All groups share one centre, and each spreads out both ways along 9 directions, with some noise.
In the rows, zero is written as 128.
Known rows, each followed by its group:
[148 113 116 151 137 160 142 154 138 141 125 146 126 103 106 154 109 149
 113 127 162 117] => vabub
[ 97 128 144 150  89 114  86 111 131 170 113 162  93 160 115 137 125 108
  97 161  83 123] => Zasa
[137 150 117 191  98  71 100 149 136 167 158 164 159 140 106 138 137 140
 150 123 157 178] => Duf
[116 150 103 124  97  94 177 130 117 129 147 141 174 136  95 111 123 103
 127 141 104 155] => zov
[107 124 128 123 176 119 128 133 164 110 141 106 108 122 136 117 113 103
 103 130 130 107] => vabub
[113 126 128 139 131 111 139 111 133 130 137 138 125 121 121 121 125 128
 146 127 149 139] => buzu
[ 95 129 127 152  85 141 133 140 115 150 183 136 148 103 111  58 137  50
  76 122 110  63] => zov
[134 120 152 124 133 123 113 117 144 116 134 103 121 135 141 117 139 130
 127 119 134  92] => vabub
[124 121 180 123 168 129 141 142 154 117 172 121 102 115 151 173 118  91
  77 134 146 105] => buzu
[125  92 165 149 108  62 111 119 170 172 102 169 105 149 131 182 129 156
 130 103 143 135] => zov
[120 123 160 142  91 127 141 116 130 149 156 138 129 132 108 135 144  84
  96 132 118  97] => zov
[124 110  99 130 120 131 108 126 131 137  98 124 122 129 122  88 135 138
 147  98 125 116] => buzu
[132 100  92 130 110 110 127 135 136 124 133 109 148 121 132 135 139 116
 119  85 105 117] => Duf
[147 121 133 122 119 119 137 128 138 117 130 111 127 146 119 173 129 135
 122 135 120 129] => buzu
[ 94 128 137 141 127 150  86 128 130 152 141 135  95 133 130 108 136  70
  82 135  94 104] => vabub
[149 130  80 120 122 104 123 166 123 155  89 158 171 140 128 134 145 148
 158  75 113 196] => Duf
[125 110 167 107 106 163 133 131 123 109 170  78 108 127 133  93 141  63
  67 134  98  20] => zov
[164 109 150  90 151 196 109 134  99 112 105 107  99 121 176 180 150 143
 126 106 123 128] => zov
[126 133 104 139 160 132 120 166 136 139 108 151 101 124 118 124 105 148
 131 134 150 150] => Zasa
[113 105 123 163 103 123 118  64 146 155 102 147 117 132  99 144 146 147
 166 115 145 144] => Zasa
[ 96  83 112 132 142  74 127  97 171 145  83 148  81 140 125 158 115 155
 148 102 132 152] => Zasa
[118 105 132 107 112  97 144 134 141 127 118 129 103 147 130 180 104 119
  84 146  83 114] => Zasa
[ 97 100 115 125 131  96 150 152 133 155 115 170 100 112 138 123 111 121
 120 100 134 139] => Duf
[126 142 117 130 148 120 103 145 135 141 111 143 118 146 129 134 127 134
 137 129 123 169] => Duf
[110 128 141 120 140  82 118 136 152 125 113 132 105 143 136  92  93 153
 121 156 127 101] => Zasa
[135 119 103 129 171 123 129 163 142 134 111 140 107 122 130 148 120 146
 146  98 155 172] => Zasa
[114 120 173 128 112 106 158  64 135 122 136 130  96 145 116 178 130 130
 146 158 141 142] => vabub
[ 91 153  90 141 134 127 126 136 102 137 141 160 125 112 137 130 109 106
 117 150 103 182] => zov
[108 125 119 134 130 148  99 153 113 154 122 156  99 127 133 114 126  99
 107 123 109 136] => Zasa
[139 137 175 120 114  90 113 160 128 155 136 155 139 157 148 158 144 114
 108 116 114 149] => Zasa
[ 98 128 122 157 126 102 155 139 124 151 114 189  95 109 110 118  73 172
 142 167 172 141] => Duf
[150 145 137 125 132 100 170 132 134  94 163 100 133 141 113 177 116 133
 132 159 141 147] => buzu
[140 115 118 152 104 109 129 151 112 161 111 182 127 111 136 164 113 178
 147 113 157 158] => Duf
[150  93 123 150 130 135 119 103 160 140  82 132 123 119 112 137 129 194
 165 101 174 111] => zov
[100 122 125 132 112 120 154 109 142 145 137 147 140 124 105 159 118  89
  89 143  96 133] => vabub
[143 116 125 152 128 140 153 100 157 123 132 112 158 111  90 110 140 141
 156 105 175 101] => zov
[106 142 187 108 136  62  96 158 143 141 136 143 110 156 170  98 118 115
  98 139 112 107] => Zasa
[142 105 137 151 116 143 128 106 151 142 114 130 131 121 107 129 138 150
 146 109 163  99] => zov
[123 127  56 125 130  96 133 153 143 145  90 146 158 144 102 131 122 132
 136 103  93 184] => Duf
[121 117 147  88 128  98 135  98 134 109 136  92 133 150 150 127 163  89
 135  96  92 133] => vabub
[104 136 125 122 158 103  92 150 137 145 112 144 119 138 154  89 136 112
 134 101 121 156] => vabub
[114  95 121 151 103 122 120  79 149 135 116 118 110 128 103 106 134 142
 146 116 137  91] => buzu
[116 115 136 144 102  72 126 136 161 160 122 148 135 155 100  99 135 116
 130 105 129 115] => zov
[151 115 157 132  98 108 165 112 131 129 137 140 150 118 124 162 131 166
 150 118 167 124] => Duf
[124 120 119 137 107 157 151 111 126 130 125 132 137 110 104 124 112 134
 116 146 130  95] => buzu
[102 133 105 117 116 125 160 110 121 139 106 156 155 124 104 108 122 115
 130 133 107 151] => vabub
[106 117 118 128 156 119 104 126 149 136 116 130 103 131 142 142 125 115
 116 118 115 143] => buzu
[123  97  99 124 153 113 111 102 152 120 117 100 101 144 135 180 159 106
 146  77 110 173] => Zasa
[131 139 130 140 120 123 109 131 128 129 140 118  99 157 113 154 129 116
 118 154 113 142] => buzu
[126 118 136 137 111 119 110 144 137 162 132 155 145 131 131 147 146  98
  99 100 108 132] => vabub
[144 114 148 145 128 202 124 114 126 122 135 104 100 109 105 107 124 132
 113 149 162  51] => vabub
[115 119 176 101 153 112 159 113 136 123 129 146 141 100 171 131 128 134
 132 106 158 124] => buzu
[129 125 135 104 153 139 131 126 132 133  86 146 107 141 133 161 118 148
 134 137 127 162] => Duf
[126 120 148 178 120 133  97 115 130 136 143 147  74 111 136 186  95 171
 114 178 159 116] => Duf
[191 117 175 117  85 109 164 136 126 117 152 103 150 158 116 189 153 144
 137 115 144 115] => buzu

New rows. What belongs after each?
[161 118  68 167  75 134 153 124 131 110 140  83 133 147  44 120 125 143
 150 146 132 103] => buzu
[136  92  89 111 109 180 196 127 108 108 128 117 130  85 109 167 104 126
 100 129 116  96] => Zasa
[145 105 155 117 124 127 140 103 143 121 128 114 126 133 136 183 140 132
 120 118 126 120] => Duf
[147 153 150 115  99 118 140 145 116 118 133 123 166 136 123  83 108 150
 115 169 122  77] => Zasa
[102 130 157 148 113 127 131  92 146 154 124 157 134 127 108 118 119 125
 110 157 136 105] => vabub
[ 86 115 107 136 151 111 112  90 150 114 113 109  95 118 131  64 115 136
 156 128 139 104] => buzu
[111  91 137 133 133 118  98 125 144 162 104 150 116 112 149  93 155 120
 144  57 143 113] => buzu
[125 125 103 134 129 114  69 163 124 162 103 145 106 157 139 113 158 113
 142  81 107 172] => buzu
[109 122 101 163  62 122 144 127 116 178 132 175 159 124  80 109 133  99
 113 120 109 125] => Duf
[140 143 106 141 120 123  91 148 122 135 138 119 152 139 130  98 155 113
 142  98 120 144] => Duf
[160  95 152  79 147 118 120 168 125 112 132 102 136 116 199 149 162 118
 120  47 122 112] => zov
[110 123 168 134 134 205  89 111 109 141 144 115  66 132 127  99 160  62
 102 129 126  83] => vabub
[116 123 118 116 152 138 142 153 128 115 129 125 109 106 137 101  93 132
 110 140 138  97] => Zasa
[125 124 170 100 170  94 134 131 144 110 136 119 116 125 174 133 134 129
 136 102 151 134] => buzu
[ 88 121 121 151 114 133  81  91 131 153 106 144  84 138 122 108 125 124
 128 150 106 120] => buzu
[140 119 114 127 123 175 149 141 111 120 147 118 120 111 118 168 126 104
  95 133 116 119] => Zasa
[149 114 143 114 175 106 116 178 162 114 154  96 106 139 154 168 143  97
  98  86 135 133] => buzu
[106 111 152 158  70 116 124  95 115 163 156 159  84 146 115 231 138  79
  83 155  87 155] => vabub
[139 115 163 114 157 121 110 120 148  96 158  77 107 130 164 135 148 113
 124 108 139  98] => Duf
[135 106 127 124 172  72 145 143 177 115 149 108 130 127 144 172 142 118
 138  74 155 164] => buzu
[101 147  96 157 146 185 105 123 110 137 137 138 109 100 112 100 120 108
 125 150 133 137] => zov
[135 114 112 103 157  95 129 172 139 129 110 133 120 136 152 152 126 135
 130  91 123 165] => Zasa
[137 127 114 140 163 131  93 181 123 145 112 150  87 127 146 131 127 146
 149 100 158 168] => vabub
[122 118 179 121 130  78 156  97 181 139 131 143 181 131 131 149 138 123
 114 110 138 117] => vabub
[112 135  78 130 182 174 118 181  97 144 106 164  62 115 124 121 117 117
 149 114 150 204] => vabub
[104 122 154 127 124 117  64 109 126 150 100 138  79 158 153 106 143 126
 138 124 105 125] => buzu
[124 119  73 121 149 126 109 149 140 119 102 109  90 151 113 154 112 128
 114 135  88 155] => Zasa
[130  99 133 134 141 143 102 123 131 136 113 135 104 100 164 157 124 154
 123 107 140 113] => zov
[118 150 127 103 149 151 139 148  92 109 176 116 134 113 165 141 142  66
 100 121 101 159] => zov
[138 107 110 128 136 104 108 136 149 129 123 119 124 133 145 172 137 131
 120  97 112 148] => Duf
[121 107 157 137 135 127 106 106 148 136 119 128  77 137 132 166 119 138
 111 143 131 106] => zov
[118 133 132 154 116 137 121 149 138 194 107 203 170 113 109 113 129 122
 106 111 137 136] => vabub
[123 124 127 120 151  99 103 123 148 129  83 132  77 170 124 157 110 162
 146 153 117 163] => zov
[177 158 134 119  89 108 132 156  95 109 144 103 127 182 107 141 142 143
 161 151 119 155] => buzu
[110 118 145 152  96  86 122 108 161 150 143 144 146 132 122 165 114 116
  80 148  98 104] => vabub
[138 111 140 156 113 153  71 115 129 134 151 108 106 128 148 171 148 113
  98 124 111 106] => Duf
[149 121 125 118 149 146  79 182 126 141 119 120 126 130 159  93 160 114
 130  67 130 120] => vabub
[111 110 157 129  87  99 142  74 135 135 116 138 147 126 127  98 134 147
 147 125 135  86] => Zasa
[102 112 136 166 105 155 102 119 112 157 138 160  74 105 128 138 107 121
  94 157 132  93] => Duf
[145 113 144 134 141 107 131 149 167 140 133 132 161 117 134 147 129 134
 106  99 144 109] => vabub
[139 147 157 156 136 115  89 117 147 131 154 115 119 150 131 152 143 125
 131 142 142 142] => Duf
[112 118 136 128 132  76 159 118 163 125 145 123 137 138 108 132 127 104
 125 117 132 134] => Duf
[130 141  82 146 104 122 122 131 131 135 124 123 163 137  91 101 134 119
 135 130 105 139] => Duf
[136 130 133 105 115 129 137 114 131 120  94 110  99 179  90 129 117 144
 132 173 103 116] => zov
[110 126 129 139 125 141  86 137 134 142 138 120 113 128 133 104 130  93
  87 131  98  87] => vabub
[134 129 103 131 113 143 138 120 114 123 103 128 135 123 111  93 113 167
 154 143 137 110] => vabub
[125 156 130 118 150 132  95 132 137 132 129 103 142 162 122  91 167  78
 132 113 102 149] => Duf
[135 110 140  74 167 186 106 107 130  91 102  72  99 140 160 141 148 107
 110 121  89 101] => Duf
[151 105 166 160 152 190  57 175 142 153 162 114  73 120 147 144 153  84
  69  99 149  66] => vabub
[115 120 116 131 137 133 134 114 138 121 121 124 124 115 123 122 115 133
 123 133 127 115] => buzu
[131 159  80 117 188 110 150 186 134 113 147 137 148 118 137 163 107 108
 113 123 125 210] => buzu
[ 96 161 140 115 197  97 117 131 168 127 112 132  94 174 112 124 117 105
 128 160 120 187] => Duf
[130 110 118  93 138 170 131 125 116 117  86 124 113 121 138 129 127 136
 122 119 107 116] => Duf
[121 109 104 105 144 134 131 131 137 127  99 124 116 130 131 137 124 121
 118 110  99 136] => Duf
[133 127 148 153 146 121  84 157 162 151 122 143 140 117 139  95 117 151
 107 120 156  87] => vabub
[121 129 145 120 148 121 119 106 143 111 126 104 114 133 139  92 128 139
 143 133 143 100] => vabub
[155 112 144 134 135 104 129 131 137 124 122 126 109 135 139 170 130 173
 160 112 167 148] => vabub
[138  76 114 100  95 118 169 134 122 131 119 124 156 104 143 132 149 115
 123  51 110  97] => Duf
[ 98 129 169 109 178 121 107 137 134 127 138 132  91 114 181 102 125 105
 114 119 139 116] => buzu
[124  93 139 121 106 113 182 118 142 129 119 145 113 117 114 186  89 149
  96 152 125  96] => Zasa
[120 126 107 143 116 159 112 105 131 123 129 106 120 129 103 121 121 118
 106 157 101  96] => Duf
[110 136 104 158  93 136 140 112 113 155 123 168 140 118  93 130 112 134
 126 154 121 142] => zov
[132 107 127 119 149 147 100 133 125 115 115 115  88 114 164 144 120 148
 123 120 129 112] => Duf
[137 139 140 126 115 167 116 119 107 147 109 145 134 136 116 124 144 129
 133 137 121 133] => Duf
[107 134 117 150  78 139 138  83  87 144 102 165  95 135  93 129 108 162
 161 185 128 145] => vabub
[120 145 112 145 154  95 118 130 154 119 133 117 119 143 114 129 111 137
 134 150 135 151] => Duf
[102 144 156 172  89 119 153 132 105 174 144 202 114 108  95  83 104 140
 142 162 182 118] => Duf
[119 115 167 135 135 141  99 150 131 157 137 145  98 125 148 131 144  91
  99 106 133 107] => buzu
[101 143 163 103 156 133 140 138 124 164  90 187  99 151 121 113 128 112
 136 137 137 175] => Duf
[108 135  86 121  59 113 166  98  85 155  92 179 163 135  97 139 129 131
 152 133  79 185] => vabub
[113 116 145 134  79  70 154  99 153 161 130 162 184 136 118 183 135 110
  96 122  89 143] => vabub
[132 132 102 126 166 159  60 145 122 124  98 115  88 139 155 145 125 143
 121 131 101 153] => Duf
